There are 3 nested groupings, the coarsest first. Each group lies inside one group of the grouping before and may be the whole of it. The rows also spread widely along 10 directions, which tell nothing about the answers.
Some rows, each with its group in each grouping after it:
[ 16   6  -2  15 -26  -7 -14 -19  20  21   2   3  38   6   8  -9   3  28
  32 -10   8  29  13   2  -2  -5   4  -6   2  -1  -7  -8 -20 -10   7]  Q_107 Q_670 mol
[ 30   4  -9  15 -20  -3   3 -21   2  21   9   8  28  -7   4  -4   0  31
  31 -11   3  26  10   9  -3 -11  12 -11  -3   3 -13  -6 -23 -10   4]  Q_733 Q_6 Sefo
[ -1   5   1   5  17   9   0  -7  -1 -10 -15  -1 -15 -11  -1  11 -12 -10
 -10  -8 -14 -28   8  -5  -9   4   0  16   0  12  -4  11  21   3   3]  Q_701 Q_399 suvir
[ 10   5  -1   3  12 -19   9 -40 -17 -11   9   8 -14 -31  -5 -32  -4   3
 -34  -1  -5 -15   5   6   5  -6  11  13  -1   8   6   8  10   7  18]  Q_25 Q_806 lepe
[  6   7  13  13   1  11  26  31   0   7  -5 -31  21 -10 -14  43  -7  -7
   1 -10  -6   7   1   3  15  16  -9  13   4   5 -12  -9  17 -11  11]  Q_223 Q_368 tur
[ -8 -25  16  12   2  17   7   4  -4 -19   9 -22  29   0   5  27   3  -9
 -24 -13 -13   7   0   5   0  13   1   5  13   8   6 -10  -6 -32   5]  Q_733 Q_6 ruve
[ 10  25 -12   3   3  -2  -5  10  35  16 -18  -5   2  -5  -2  -1   5   1
   9 -12   3  16   0  -7  -2  16 -10   0  -3  -4  -6  -4  -4   1  12]  Q_107 Q_906 Bim
[ 12   5  -7  -4  13  -2  -1 -23  24 -24   1   2  12 -19  10 -22   7 -22
 -20 -32 -27  39  -5   3 -19  22 -18  -4  16  -7  22 -21 -21  -8   3]  Q_701 Q_378 mevi
[ -1  15  -8   2   5 -14  11 -26   2   3   5 -14  -3 -19 -12  -9   1   4
  -3  -1 -20   2   5  -8   3  14   0  12  11   9   5   7  27   4  15]  Q_25 Q_389 petub
[  7   3   4   9  10   9   6   3 -20   8 -11   0  -6 -14  -2  23 -13   9
   3   6  -5 -23  19   1  12  -5   9  21   0   4 -17  14  18   0   5]  Q_107 Q_103 somi
[  1 -28  13   8   8   8  -2 -40 -15 -25  -5   1  14 -10   7 -12 -11  -7
 -37  -9 -14 -26  11   1  -7   3   3  27  15   0   8  -2  12  -3   7]  Q_107 Q_670 Fale
[ 21  21 -11  -1  12   3  -5  15   5  12 -14  12   2 -16   7   6   2  10
  22  -8  -8  26  15   3  11   0   5   1  -2 -10 -13  -6 -25  -4   7]  Q_107 Q_791 bon
[  2   5   1   4  20  -3  20   3   7 -10  12  -3   0 -29   5   8   4 -22
 -24 -12  -6   6   9   5  -3  11  -4   0   5  10   4   4   7 -18  11]  Q_223 Q_368 tad
[ 39  -9  10   2  26   9  22  -8 -33 -21  -6  22  -2 -43   8  -5 -11 -16
 -26 -25 -31  16   9   9   8  -6  -1  21   6 -14   0 -21 -16  -3   6]  Q_223 Q_479 penar
[  6  -3  13   5   1  10  21  21  -9  -7  12 -24  21  -1  -2  41   3  -2
  -7  -9 -11  20  -1   8   5  16  -4  -7  14   0   5 -10  -3 -19   0]  Q_701 Q_378 nazu
[ 45   0 -13   1   2  -7  25 -17 -15   0  24  27  -2 -34   8 -15   2   5
  -4  -2  -1  15   4  14  -4 -11  18 -22  -2  -8  -1  -3 -35   1   3]  Q_25 Q_389 Rez
[ 23  -8 -14   5 -12  10   2 -14  35  -4   1   1  26   1  10 -15  15  -6
  -3 -23   6  20 -12   4 -20  12  -4 -27   4  -6   9 -23 -46  -8   3]  Q_733 Q_531 por
[ 25 -10  -7  13 -20  10  10  -1  28   7   7  -9  43   7   4  19   6   0
  34 -17   2  24   5  -3 -15   7  -1 -24  13  -3  -4 -11 -24 -19  -4]  Q_223 Q_109 dod
[ 29  11 -24  -9   5 -11   4 -27   8   2  -2  14 -16 -20   2 -41  15   7
 -18  -5   7   7  -5   7  -4   2   7 -18  -1  -9   9  -6 -32   5  10]  Q_733 Q_531 Diso
[ 22  -2  -6  12 -19  -1  17 -17  11   7   5 -20  38   1  -7  14   1   5
  27 -16 -13  21   3  -8  -4  15  -6  -3  20  -9  -5 -10   7  -6   3]  Q_223 Q_392 Tafis
[ 39  15 -16   7  -5   7  -8 -20   9  14 -26  18   3 -14  -3 -23  -8  15
  19 -21  -4  16  -3   5  -1  -4   0   8 -10  -8 -16 -21 -28  12   7]  Q_733 Q_6 Maz
[ 43  10   7  13 -15  -4  16  -1 -28  19   4   8  14 -10 -10   9 -11  33
  18  -5   6  14   5  15  20 -17  10  -2  -7  -8 -17 -13 -18   0   1]  Q_701 Q_399 Nemil
[ 34  -8   2   8 -17   2 -18 -27   0   6 -26   9  21   4  -1 -30  -5  19
  14 -17  -3  12   3   3   9  -8   3  12   4 -24  -7 -29 -31   1   8]  Q_223 Q_392 ruzo
[  4 -11  -4   7 -15   0   2 -25   8   4   3  -7  13  10   0   2   3   6
  -4  10  19 -36   7  -5 -13   5   9  -7   6   5  -1  19  11  -2   1]  Q_107 Q_670 molen
[-15  -1   2   6  17  -6   0 -19 -11  -2  10   4 -10 -16   8   4  -3   1
 -16   8  -7 -26  29   0   0  -2  12  15   7  18   0  29  26 -15   6]  Q_107 Q_103 gida
[ 17  23  -3   3   0 -16   5   4 -15  26  -7  -8   8  -9  -6  13   4  29
  45  -3 -16  36  20  -3  27  -4   9   7  10  -3 -13  -2   6 -11  12]  Q_223 Q_479 tigiz
[-12   6  15  -3  21   7 -30  31   7 -10 -22   2 -12  -1   8   1  14  -6
 -20  -7   0  21   5  12  11   0   6   5 -14   1   6 -14 -33 -25  13]  Q_701 Q_939 zalip
[ 18 -12  -6   5 -18   1 -12 -20  34  -4   4   8  39   5  18 -21  15   0
   2 -20   8  29   2   5 -20   5  -2 -23   9 -11  11 -20 -47 -14   4]  Q_107 Q_670 mol
[ 46  14 -18  10   1  14 -12 -19  15  14 -30  41  -1 -21  11 -21 -15   6
  27 -25  -5   7  12   3 -10 -11  -1   7 -12 -15 -20 -15 -37  17   0]  Q_107 Q_103 gida
[ -6 -13  17   8  10  24 -28  17  -6  -5 -35  -2   7   3  13  16  -4   5
  -1  -6 -12  -1  15   3  14  -6   4  26   0  -9 -10 -16 -21 -16   8]  Q_107 Q_103 somi
[ 23 -14   2  12 -14   0  12 -11  26 -13  16  -7  46  -4   8  -8  14 -12
  -8 -29  -4  44  -5   6 -10  12 -13 -16  12 -13  12 -31 -33 -24   7]  Q_223 Q_392 Tafis
[  6 -11  15  12   7  13   8 -13 -17 -14   1   4  -4 -11   3  13 -18  -8
 -25  -3  -3 -36  10   9 -12  -5   6  12  -2  12  -3  13  12  -7  -2]  Q_701 Q_378 mevi
[ 36  20  -8  -3  26  10  14  24 -13   6 -27  10 -10 -35  -1  19  -8  -6
  13 -18 -18  23   6   6  15   5  -2  13  -1 -15 -17 -17 -17   5   7]  Q_223 Q_368 tad
[ 12  -8  -3  -3  21   5 -14 -13  -2 -12 -18  21 -10 -19  16 -20   1  -6
 -26  -7  -5  -4  10   6  -3  -2   7  10   0  -9   3  -6 -23  -2  10]  Q_107 Q_670 Fale
[ -6  -5   7  19  -1  11  12 -27  12 -10  -4 -22  15 -10  -7   3 -10  -7
 -19 -17 -18 -17  -2  -4  -9  16 -10  24   5  18  -1   1  30  -2   8]  Q_733 Q_531 Diso
[ 13   0 -17  -3   1   5   9   7   2  11  -4  -6   7  -1   8  28   5   3
  33   3  -1  -4  16  -4  -7   1  15 -18  18  -1 -10  11  -5 -10  -3]  Q_223 Q_368 tur
[  9  -1 -21   0 -16   0  10 -37  18  -1   8 -17  21  12   0  15   1  -1
  30  -7 -13 -10   6 -13 -31  19  -1 -18  30   4   6  16  18   2 -11]  Q_701 Q_378 mevi
[ 12   1  -5   3   8  -3 -23 -37  -3   0 -11  27 -12 -18  11 -41  -3  15
  -9  -7  -4  -1  13  10  -4 -17  15  12  -8   6  -3  -2 -20  -6  11]  Q_733 Q_6 Maz
[  6  18  -2  12   0   0  -1  16   9  14  -5 -10  16 -12   4  23   3  14
  37  -9 -13  34   8   0  12   0   2  -2  -2   5 -13  -7 -12  -8  11]  Q_25 Q_806 lepe
[ 15   5  -6   8 -10  -9  -5 -30  25   5  -3   3  20  -8   2 -28   0   4
   6 -19   1  13   7   1 -11   1  -2  -1   6   2   0 -10  -9  -6  10]  Q_223 Q_368 tur

New rows. What belongs after each?
[  5  10  -9   6  31   0   7 -15  -6 -10   1  21 -26 -43  11  -5  -9 -12
 -11  -3 -15 -17  18   3  -9 -10  11   7  -9  18  -7  22   8   3   9]  Q_25 Q_806 lepe
[  8  -5  -3  -2  14   3   6  -4 -24   2   2  15 -22 -12   5  10  -2   2
 -19  20  14 -45  21   6   4 -11  22  -1  -2   2  -7  26   1  -5   3]  Q_107 Q_103 gida
[ 13  -5   2   6  -3  21  15  30  -3   2  -6 -23  21   0   0  50   2   0
  24  -2 -17  16  -2  -3   6  12   5  -5   8  -7  -9 -13 -13 -10   2]  Q_25 Q_389 Rez
[ 18  13   9  13   0  -9  11  -2 -14  20   3   8  -6 -19  -8  -1 -10  14
  -3   2  19 -13  16  11  14 -14  12   9 -14  11 -17   9   7  -8  14]  Q_223 Q_368 tad
[ 32  12   9  10  10  -6  14   1  -6   4   1  20  -4 -32  -4 -21  -5   2
 -40 -10  17   9  -1  19  16  -4  -2  11 -22  -3  -4 -13 -19   1  20]  Q_107 Q_670 Fale
[ -4 -18  26  18  15  11 -10 -17  -5 -22  -9   9  14 -23  14  -7 -15 -13
 -28 -26 -21   0  18   8  -1  -6  -2  34   2   9  -2 -14  -1 -22  11]  Q_223 Q_368 tad
[  0   4  17  19 -15  21   3  20  10   9 -20 -33  18  19 -14  47 -15   0
  13  -6   4 -23  -5  -3  -1  15  -8  12  -5   9 -15   0  19  -4   1]  Q_701 Q_378 mevi
[ 25   7 -16   2 -16   4 -12  -2  23  18 -16   0  12  10   3 -12  14  19
  23 -11  13  19  -6   2  -2   1   6 -21  -3 -10  -4 -19 -46  -2   7]  Q_733 Q_531 por
[ 19 -12  31  25  -2  -2   5  -3 -20  -2  17  16  29 -23  14  -6  -8  13
  -6 -20  -7  33  23  21  17 -26   7  13  -8   7  -6 -18 -24 -35  14]  Q_223 Q_479 tigiz
[  6  43 -20   1  -3 -21  -3  -3  45  23   3   1  -5  -9  -8 -25  16   4
   2  -2  24  10   4  -3   0  13  -6 -13 -14   7  -1  10  -1   0  19]  Q_107 Q_791 bon
[  9 -12  -6   0  -3 -11 -16 -37  19 -11   4  13  20  -5  20 -37  15  -2
   4 -19 -11  25  14  -1 -14  -3   5 -11  18  -5  17 -12 -28 -20   9]  Q_223 Q_479 tigiz
[ 18   9   0  11  -6   2  22  -1   7   8   6 -14  14 -13 -12   4   3   4
 -11 -13   3  12  -8   6   6  12  -5   0  -4   6  -3 -12  -3  -3  12]  Q_733 Q_531 por
[  8 -11  10   0   7   2 -12  -3 -12 -12  -3  12 -11  -2   8 -10   5   3
 -29   3  13 -18   6  13   2 -14  16  -8  -6  -2   7  -2 -28 -16   6]  Q_701 Q_399 Nemil
[  9   6   4   2  15   0 -25  11   4   8 -19  26 -19 -14  15 -19   3   4
  -9  -2  21  -3  17  14   7 -20  17  -2 -20   1  -8  -4 -39 -18  15]  Q_223 Q_368 tad
[ 28   8 -17   2 -13   0 -22 -30  15  18 -26  19  -8   4   0 -39   2  23
  13  -5  19 -13   0   3  -6 -11  16  -6 -12  -5  -9  -8 -33  12   8]  Q_733 Q_531 por
[  5 -12  10  14  -1   8  12   1   2 -11  15 -15  33 -11   5  16   4  -3
 -15 -20 -14  30   0   8   2  10  -4   0   8   6   4 -16 -13 -28   7]  Q_733 Q_6 ruve
[ 13  18 -16  -5  25 -10 -16 -15  15  -1 -15  27 -15 -28  18 -32  12  -7
  10 -20 -20  31  19  -4  -6  -4   3  -1   3  -5   6  -6 -24  -8  11]  Q_223 Q_479 penar
[  1   1  -8   5   2 -10 -12 -45   7  -5  -2   3   2 -12   1 -30  -1   7
 -10 -12 -12  -1   9  -3  -9   4   6  12   7  12   4   5   9  -6   9]  Q_733 Q_6 ruve
[  4   7   1  -2   0   1 -26  -6   9   5 -30   3 -21   5  -8 -32   6   6
 -32   5  28 -24  -9   7   9  -4  11   7 -21   0   0  -9 -24  -3  22]  Q_733 Q_6 Maz
[ 21  29  -6   2   3 -10 -17 -26   7  10 -22  10  -8 -12  -6 -33  -6  18
  10 -22 -13  28   4   1   5   3  -6  18  -3  -7  -2 -18  -7  12   9]  Q_701 Q_378 nazu
[ 25 -11 -21 -17  13  -3   7 -32  -8 -12 -11   4 -15  -9  -4 -15   3  -8
  -8   2  -6 -27   4 -10 -12   8  14  -5  24 -12  10   9  -1   9  -2]  Q_223 Q_109 dod
[ -3 -38   8   4   1  24  -8 -15   3 -30  -8  -6  26   2  18   7   2 -15
 -12 -13 -24  -4   1  -2 -15   7   4   1  21  -9  11 -19 -27 -16   2]  Q_25 Q_389 petub
[ 11  15 -14   6  -8   4   3  -6  21  18 -14 -16   6   2  -9   5   4  11
  20  -7   1  -2  -4  -7  -3  14   0  -4   0   5  -9  -2   2   5   7]  Q_733 Q_531 por
[ 19   7   5  27 -31   7  20 -10  12  24   4 -13  25   0 -19  20 -16  14
  22  -2  15 -24  -1  -2  -3   0   0   3 -13  14 -23   5  19   7   8]  Q_25 Q_389 petub
[ 31  -2 -23 -12  15  -6  12 -38 -27  -3   2  20 -19 -27   6 -22   2  12
  -5   0 -13  -7  10   5  -3  -5  22  -5  15  -8   2   6 -14   9   0]  Q_733 Q_531 por
[ -3  11   4   0  24  10 -15  31  10   0 -29  -6  -2 -14  10  16   6  -9
   9 -17 -18  31  10   0  11   9  -4  11   1  -5  -5 -17 -20 -19  12]  Q_223 Q_368 tad
[ 23  27 -19  -9   3  -8   1  11  23  13 -11   2  -2  -7  -6 -13  16   0
  -2  -4  14  17  -4   2   8  13  -2 -15  -3 -15   1  -9 -28   3  13]  Q_107 Q_791 bon
[  0  -1   7  -7  18   2  25  24 -16 -15  19 -16  -6 -11   1  28  12 -14
 -36   4   1   4   1  12   4  15   4 -17   9   3  15   5  -3 -22   3]  Q_701 Q_378 nazu
[ 38 -24   3  -7   2   4   5 -14 -34 -13   7  24  11 -12  14 -16   3  13
 -24   1   5   2  11  19  12 -16  23  -8  12 -26   5 -15 -51 -10   2]  Q_107 Q_791 bon
[ -3   6   8  15   3  -3  17 -17  -3  -3  20  -7   5 -15  -1  14 -11  -4
 -10  -6  -9 -11  15   4 -11   6  -2   6   2  23   0  21  32 -11   2]  Q_701 Q_378 mevi
[ -2   7 -15  -9  19  -2 -15 -22  27 -16 -12   9  -5 -13  10 -29  10 -19
 -21 -12 -11   0   7  -6 -13  13  -3   3   9  -4  13   0 -10  -2  11]  Q_107 Q_791 bon
[ 14  10 -25   3  -1  -5   5 -39  -9  16   0   5  -3 -13  -1   1  -7  21
  34   3 -14 -12  19  -5  -9  -4  16   2  11  12 -15  25  22   4  -1]  Q_733 Q_6 Maz
[  3   6   9   0  27  -4  18  14 -27 -12  14   3 -20 -28   1  14  -1  -5
 -36   3  -6  -5  12  12  11  -3   8   3  -3  11   4  12   5 -15   8]  Q_701 Q_399 suvir
[ 10  -4  16  16 -25   2   0  -6   1  12  -4 -19  28   8 -13   3  -3  21
   3  -4   6   5  -5   2  14   1   2   9  -3  -3  -6 -19  -9  -5  15]  Q_25 Q_389 petub
[  1   7  23  17  12   9  -7  26  -1   1  -9   1  15 -16   7  11  -2   3
 -17 -18 -10  35  11  13  24   1  -8  24 -11  -1  -5 -24 -22 -23  16]  Q_107 Q_103 gida
[ 21  -4   4  20   8  13  24  12 -14   0  15  11  12 -30  12  35 -11  -1
  13  -5  -8   2  15  12  -2 -14  12  -8  -9  12 -18   8 -12 -10   1]  Q_25 Q_806 lepe
[ 29   3  18  22 -10   7  15  12 -11  14   7   3  33 -15  -1  18  -9  16
   4 -17  -3  32   9  16  22  -4  -5  12  -7  -6 -14 -23 -21 -14   8]  Q_107 Q_103 gida
[ 41 -17  11  14   0   9  33 -18 -12 -16  14  15  24 -29   4  -4  -8 -18
 -25 -25  -7   4   2  10  -6  -3  -5   3   4  -6   1 -16 -15  -6   4]  Q_223 Q_479 penar
[ 35  -7   6  20  -4   9   9  -8   7   1   9  24  32 -24  19  -3 -11   7
   4 -28 -10  32  13  14  -9  -9  -2  -1   0  -7 -10 -19 -32 -12   1]  Q_107 Q_906 Bim
[  1  -9  -3   3 -10  -5 -16 -41   0  -3  -7 -14  22   6  -2 -17   3  19
   6 -14 -19  15   4  -6   2   8   6  13  22  -2   6 -12  -2 -11   7]  Q_733 Q_6 ruve
[-10  -8  -8  -2   5  12   4   9  11  -1 -12 -20  -5   7   0  28   5 -15
   0  11  10 -45   8  -8 -13  10  11 -10  12   8  -2  21  15  -9   2]  Q_223 Q_368 tur
[ 16   2  10  14 -27   1  10   4  -6  16  -1 -28  31  21 -18  29  -2  27
  22  -2   9   1  -4   0  14   2   1  -4   6  -3 -10 -10   2  -7   3]  Q_701 Q_399 Nemil
[  5   7   8   6  22  -7   3   4 -18   2   5  11  -9 -27   6  -2   0   8
 -27   4   3   3  18  13  15  -7  11  12  -8   6  -2   7  -1 -13  16]  Q_107 Q_670 Fale
[ 29   9 -15  14 -24  -4  13 -22  17  15   8  -4  29  -5  -4   4  -1  14
  36 -11   2  11   0  -3  -8   1   2 -18   4   2 -11  -3  -8   8   4]  Q_25 Q_806 lepe
[  1   4  15   7  17   9  -9  11  12 -13 -23  -2   9 -19   2  -7  -1 -15
 -36 -22 -13  23  -3   7   9  13 -14  26  -7  -4   5 -26 -15  -8  20]  Q_107 Q_670 mol
[ 24  -6 -26 -16  17   5   9 -19  -5 -14  -8   9 -10 -22   9  -4   9 -10
   3  -4 -25   2   2  -6 -13   9  10 -13  22 -18   9  -4 -23  10  -1]  Q_25 Q_389 petub
[ 26  20 -28 -13  -1 -19  22  -6  -6  22  13   0 -14 -10  -9   0  15  14
   3  21  23 -12   8   1   9   5  14 -25   8  -8  -1  20   0   7   7]  Q_107 Q_103 somi
[ 20   1  -3  14 -11   4  -4 -26  15   4  -6   7  20  -7   0 -16  -6   5
   0 -17   0   2   7   1  -4   1  -7  10   0  -3  -6 -11  -7   3   7]  Q_107 Q_103 somi
[ 43  -2 -30  -5  14   0  18 -36  -5  -6   6  31   7 -34  20 -10  -2  -1
  15 -15 -21  13  17   1 -21   0   7 -12  19 -14  -2   3 -17  11  -7]  Q_107 Q_670 Fale
[ 23  14 -14  -7  15 -25  22 -20 -19   8  21  16 -15 -34   4 -19   4   9
  -5   5   2   7  20  11   5  -9  18 -13   9   4   1  16   0  -7   9]  Q_223 Q_368 tur
[  9 -11  23  25  -7  12  -3 -14   8  -9   2   9  20 -17   5 -13 -12  -1
 -21 -19  -4   3   2  11  -2  -9  -2  16 -15   9  -4 -18 -17 -12  14]  Q_25 Q_389 petub
[ 14 -11   7  17   5  16   6  -6 -10   1   3  13   1 -17  12   8 -10   5
  -6  -5   1 -19  14  13  -6 -15  16   2 -11  15 -13   7 -13 -13   3]  Q_733 Q_531 por
[ -2  18 -12   4 -14  -5 -24 -11  21  26 -20  -9   5  14  -2  -3   7  24
  33   6   9  -3  15 -10   5   3   5   2   3   0 -10   7   4  -1  10]  Q_107 Q_103 somi
[ 25   3   3   7  23  24  16  21 -15 -11 -16   9 -10 -27   3  34 -14 -15
  -4 -16 -19  -7   3   6  -2   0  -2   7  -6  -2 -14  -5  -6   1  -4]  Q_701 Q_399 Nemil
[  6   6  16  19  -1  -9   7   1 -15   8  31   7  21 -18  15  17  -5  22
  18  -7 -11  39  28  18   5 -14   9  -5   0  17  -6   7  -8 -35   1]  Q_701 Q_378 mevi
[ 14  16   6  15   7  -1   6  13 -12  19   4   8  11 -20   5  18  -5  20
  17  -7 -10  31  22  10  21  -7   3  13  -4   2 -15  -3  -7 -15   8]  Q_107 Q_103 gida
[  9  14 -15   2   4   2  19  34  25  13   5 -17   5  -4   0  33  20 -12
  15   2   8  15   2  -2   1  17  -2 -28   1  -3  -3   7  -7 -19   6]  Q_223 Q_392 ruzo
[ 31 -18  19  22  -9  23  -3  -4  -5  -5 -23   8  25  -6   2   1 -18   0
  -3 -24  -6   0   1   9   6  -9  -5  22  -7 -13 -15 -28 -23  -5   6]  Q_223 Q_392 ruzo
